All rows are made from the same 14 directions, up to rounding. Whole rows:
[[ 33  -3   5 -26  -6  12  -3  -6 -17 -12   5  13 -20  -2  37 -16  -4   0
    3   8 -11]
 [  2 -13  -2   3 -21   3 -10 -12  11  11  -8   8 -27   0 -13  23 -17 -13
    3  -3  -7]
 [ -5 -27   2  -6 -11 -11 -12   5   7   4  -3  18 -19  10   1 -12  12 -15
   11   2  -9]
 [  7  -9  -1  -4  -1   9  -7   2  -3 -16  -1   1 -35 -12  14  14   2   3
  -20  -2  10]
 [-26  -1  -6  -8 -34 -13 -12  -3   0  12   0   1 -24   5  -6  -7  19 -20
    8  29   8]
 [ -1  -1   4   2 -12 -14   5   3   0  12  -4  -5 -34  -8  -8  29  -9   0
   -9 -11  27]
 [  7   2  -1  10  -8 -14  13 -10 -10 -18   5  -1  10   1  11 -13  -7  -9
    1  11   2]
 [  0   4  -5   3 -30  -6  12 -14   1   7 -16  18 -13   6  -3   0   9   0
   -8  -8 -13]
 [  5  -3 -11   2   3   9  -9  -9  12   2   6   4 -19 -16  -9  14 -22   1
    3 -17   0]
 [ 15   5 -12  10  46  13  -6  10  13   1   3 -15   6  -1   6  11  13  -2
  -12   0  -3]
 [ 11   8  -1   3  13 -21  -2  -9   5  23   5   2  12  12   1   5   2   2
  -13  16   8]
 [ 13  -6   3 -13  -4  -4   0  -6  14   8   9  18  -1   1 -14   4 -10  35
   -9  -4   3]
 [ -9  18 -13  -6  13   7  23  14   7  -2   1 -25 -13  -9 -13  13  10  10
   13  -6   6]
 [-14   5 -16  10   5 -21  27 -19   5  -7  -5  -1  -1  -6 -18  20 -16   1
    0 -17   1]
 [-11  -7  14  12   4   2 -18   9  -1  10  -5  15   3  -2   2  -5  -6  -2
    0 -29  -5]
 [ -9   2 -15   1 -21 -22  17 -26  -9 -14   8   0  18  -6 -11 -12 -17 -14
   12   9   9]
 [ 11  34 -13 -14  20  19  20  -1  -4  -2  14 -22   5 -16   4  -4 -17  11
   28  -6  -7]]

The start of a row, then its end:
[ -3  -3   3   5  -8 -11 -14 -20  -5  14  -5   8  21  11  -4   7  -9] -> [-13 -14  15   1]
[-21  13   1  13  -1 -17  19 -15 -24 -22  -4 -10  13  -6   8   8 -16] -> [ -7 -10   0  10]
[  3  15  -1  -5  -4   3  16 -20   1  -9  -3  12  14   3  -3   5  -9] -> [ 36 -18   2 -16]
[ -3  25 -11 -11   2 -13   2 -22 -11   9   6   6   0  -2  15  -5  -1] -> [  3 -10  13   1]
[-18  -6   2  -1   5  -1  -7  -4   6  -8   1  18  -4  -5  -4   3  -9] -> [ 22  -9 -15  -9]
[ 29   5 -16 -13  -8   2  26 -10  -7 -19  13 -17 -12 -14   5  -4 -19] -> [-11  26   7   8]
[  1 -21  -4   0  13   0 -31   6  13  -1  24  -9  -4  -8  -8  -2 -10] -> [-13   9  19  19]
[ 22  19  -4 -16  17  24  -5   2  -8   5   7  -8  -5 -18  14   7  -4] -> [ 16 -13 -11  13]
[-14  10  -7  -5 -15  17   1   5  -1 -12   4  -9 -27 -18  -2  -1  -3] -> [ 2 13 -4  0]
[ 11  -8  22 -21  15  12  -8  16 -12  -6   3  -8  -4  -2  10  18  -5] -> [ 25 -17   4  20]
[  0  -6   5  -7  -7   5  -2  -2 -10  -8  -2   1  11  -2   1  -2  -1] -> [ 2 -6  0  6]
[ -6   0 -14  -2  22 -10  13   5  12 -25  23   2 -17 -21  -3  -9  -8] -> [ 27   6 -16  10]
[-12   8  -4  34   4  -7 -15  -4   9  10   4  10  13   1   1 -20  -3] -> [-17   5  -9 -14]
[ -7 -12   4 -10   6  20 -43   2  11   7  10  19   3   6   7 -22   3] -> [  2   8  15 -26]
[ -5   6 -13  11 -12   2   0 -17  -3  -2  -7  -6  12   2  -4   2   4] -> [-23  -6  14  -5]
[ -6  10  -3 -25 -26  -2   8 -11  -4 -16   9  -7 -25   2   2   8   7] -> [ 26 -14  49  10]
[  1 -22   1 -15   9   0 -11 -10  -6  -3 -14   7   7  14   7  13  11] -> [-13 -18  14  -7]
[ -8  -4  10  17 -15 -21  11   9   6   4 -14  16 -16  12  -1   1  22] -> [ 13 -21 -11   1]
[-18 -11   5  -2   3 -12  -4   2   3  -4   4  -2 -10   5  -6  10  -8] -> [ 0  6 12  1]
[-15   7  -4  -9  -3   9   2   1  -3  -6   5  -4  17 -11 -13  -8   1] -> [14  3 -8  7]
[ -2   2   4  -7 -18 -19  14   8 -12   3  -1   2 -31 -12   5   2   3] -> [  2  -3 -20  30]
[  5  13 -17 -14  15  -2  14 -13  -2   4  -1  -8   3  -2   0  10   1] -> [-2  0  3 -1]
[-15  -1   2  11  10  14 -17  11  -2  -7  -2  -8  -1   3  13 -10   6] -> [-24  13   9 -18]
[  9 -15   7  -6  23  14  -4   8   3  -1 -10  -2  10   8   1  14   0] -> [  0  -1  -7 -12]
[ 14 -13   7   5 -17  -3   6  -6   5   3 -12  12  -2   8  -8  11  -3] -> [  5 -12  -8  -3]
[ 13  -5 -15 -19  -2  -1  -6 -26   5   2   2   1  -9   1  -5  25  -4] -> [  3 -23  27   8]
[  4   6  12 -27   8   7  -7   1 -21   6  -1 -15 -11   6  22  14  -8] -> [-10   7  27   1]
[  2  -9   8   6  -9   3 -37   5   5  11  25   4   5  -6  -1 -25 -18] -> [-12  20  13   9]
[  5  -2  -8  -8 -16 -15  25   0  17  -3   0   3 -18  16 -10  -5  17] -> [ 13  12  23 -13]
[  0   5  11 -13   8  13 -11  15  -3  11   0 -16   8   6  -2  11  13] -> [ 11 -10  19  13]
[ 12  -4  11   0 -15 -12  13   0   1  15 -13  14  11  18  -4  -5   7] -> [ 4  1 -7 -8]
[-27  18   8  -2   4   3  23  20 -12  -7 -13 -10 -19  -6   4   9   7] -> [ 13   8 -25  -3]
[ 3 -6 27 24 -9 -3 14 29  0 -6 -8 -4  8  5 -6 -1  4] -> [ 18  -6 -21  12]
[14  0  5  2 -6  9  1  1  1  8 -7  4  3  7  4 -6 -5] -> [ -8  15  -5 -19]
[  0  -4 -10 -14  -1   4  12 -15   3 -19  -1   4 -16  -2  -1  13 -10] -> [ 10   1   7 -15]
[  5   0  -5 -10  21  -2   6  -8   7  -7   6  12   5   2   5  -5  -7] -> [ 18   3  -4 -18]
[  7  17   3 -16 -10  -6  23   5 -15 -11   9  -7 -22 -19   7   5  -3] -> [ 30 -12 -10  34]
[  4   2  -7   8  11  -7  21   6   1  -6 -10  -4   8   4   0  -2  20] -> [ -3  -5 -12  -1]
[  3  -1  -1   5 -10   7   1 -13   5 -13   9  -1  -2 -15 -15  14 -34] -> [16 -2 -6  6]
[ 25  12 -17  14  15  -4   8  -4  28  15   8  13  -7   4   0 -12   2] -> [  8  10  -9 -23]
[  6  11  -7  11 -23  -4   7  -6  -3 -11  12  -5   0  -8   2 -20   0] -> [-4  3 13 10]
[ 18  -7  -3   3   5  13 -14  11   7  -9  15 -12  -7  -1   8 -11   7] -> [-10   5  24   5]
[-14 -10  24  -3  11  15 -10   8  -3  -5 -13   1  14  18   3  13  -6] -> [ 11  -1  10 -27]
[  8   5   9   7   9  10   7  10   4   8 -12 -10  14  16  -2  11   9] -> [  5  -3   7 -13]
[ 11  28  -1  -5  -5  27   2   4  -7   8   2 -20   4  -5   7  -5  -5] -> [-6 20  8 -9]
[  6   6   0   4  21 -16   5  10  -1   5   7   4 -14  -5  16  -7   4] -> [  2  -2 -16   9]
[ 31  13   7 -12 -39  21   3   5  -2  21  -7  -1  -6   6  -1  -6  16] -> [ 8 -2 10  3]
[ 17   2 -22  -1 -16  20  -4 -23   0 -21  -3  15 -17 -15  13  -6   9] -> [  1 -27  -4 -10]
[ -9   3   8  -1  -4 -11  34  -4 -10 -18 -13   5   4  10   5  -3 -13] -> [  5  21 -11 -28]
[ -5 -11   1 -13   9  -5  11  -1 -19 -25  -5   3  12  -6  12  -6   4] -> [  0  -7 -14   7]
[  8 -21   7  11  18   8 -29  10   9   3   3  -2 -13   2   6  12  -7] -> [-17  -4   6   0]
[ -5   2 -11 -21   2  19   0  -5   4  -7   2  -6  -6 -10 -12  12  -3] -> [13  3  2 -3]
[ -6 -19  12   0   7 -10   2  10  10   8 -10   6   6  23  -9   4   5] -> [ -2  13   4 -18]
[ -2   7  11 -12  -7 -26  25  -2   0  15  -4  11  -6  12  -7   8  -8] -> [24  7 -5 -1]
[ -5  14  -3  19  -3   7  -2  -3   0 -11   2  -9   6   2   7  -5   4] -> [-2 -8 19 -8]
[ -1  -3 -18  14 -15  -6   1 -18  -4  -8  -6  -1  26  -1  -8  -9  19] -> [-22 -21   7  11]
[ -3  -1   8   4  -3  15  -6  12   0   8 -13 -14 -12   6  -1  19   5] -> [-12   1   5  -4]
[ 28 -18   9 -11   8  -7  -7   5   3  -3  14   7  14   8   6 -14   7] -> [ 15 -11  16  14]
[ 13   3 -19  27   2  18  -8 -10   9 -12  13  -4  17 -26  -9 -14 -21] -> [-15   6 -24   3]
[ 29  24 -13  -5  24  13  21  -3 -13   2 -11 -13  -1  -2  28   1   9] -> [-18   4 -10 -15]
[  8 -12  28 -10  17  12  -8  22  -3   5 -11   6  13  22  13   0  11] -> [ 15  -3   3 -18]
[-22 -14   8 -13  17   4 -21  23 -12  10   0  -4  25  -9  -5 -14  18] -> [-12   4 -25  25]
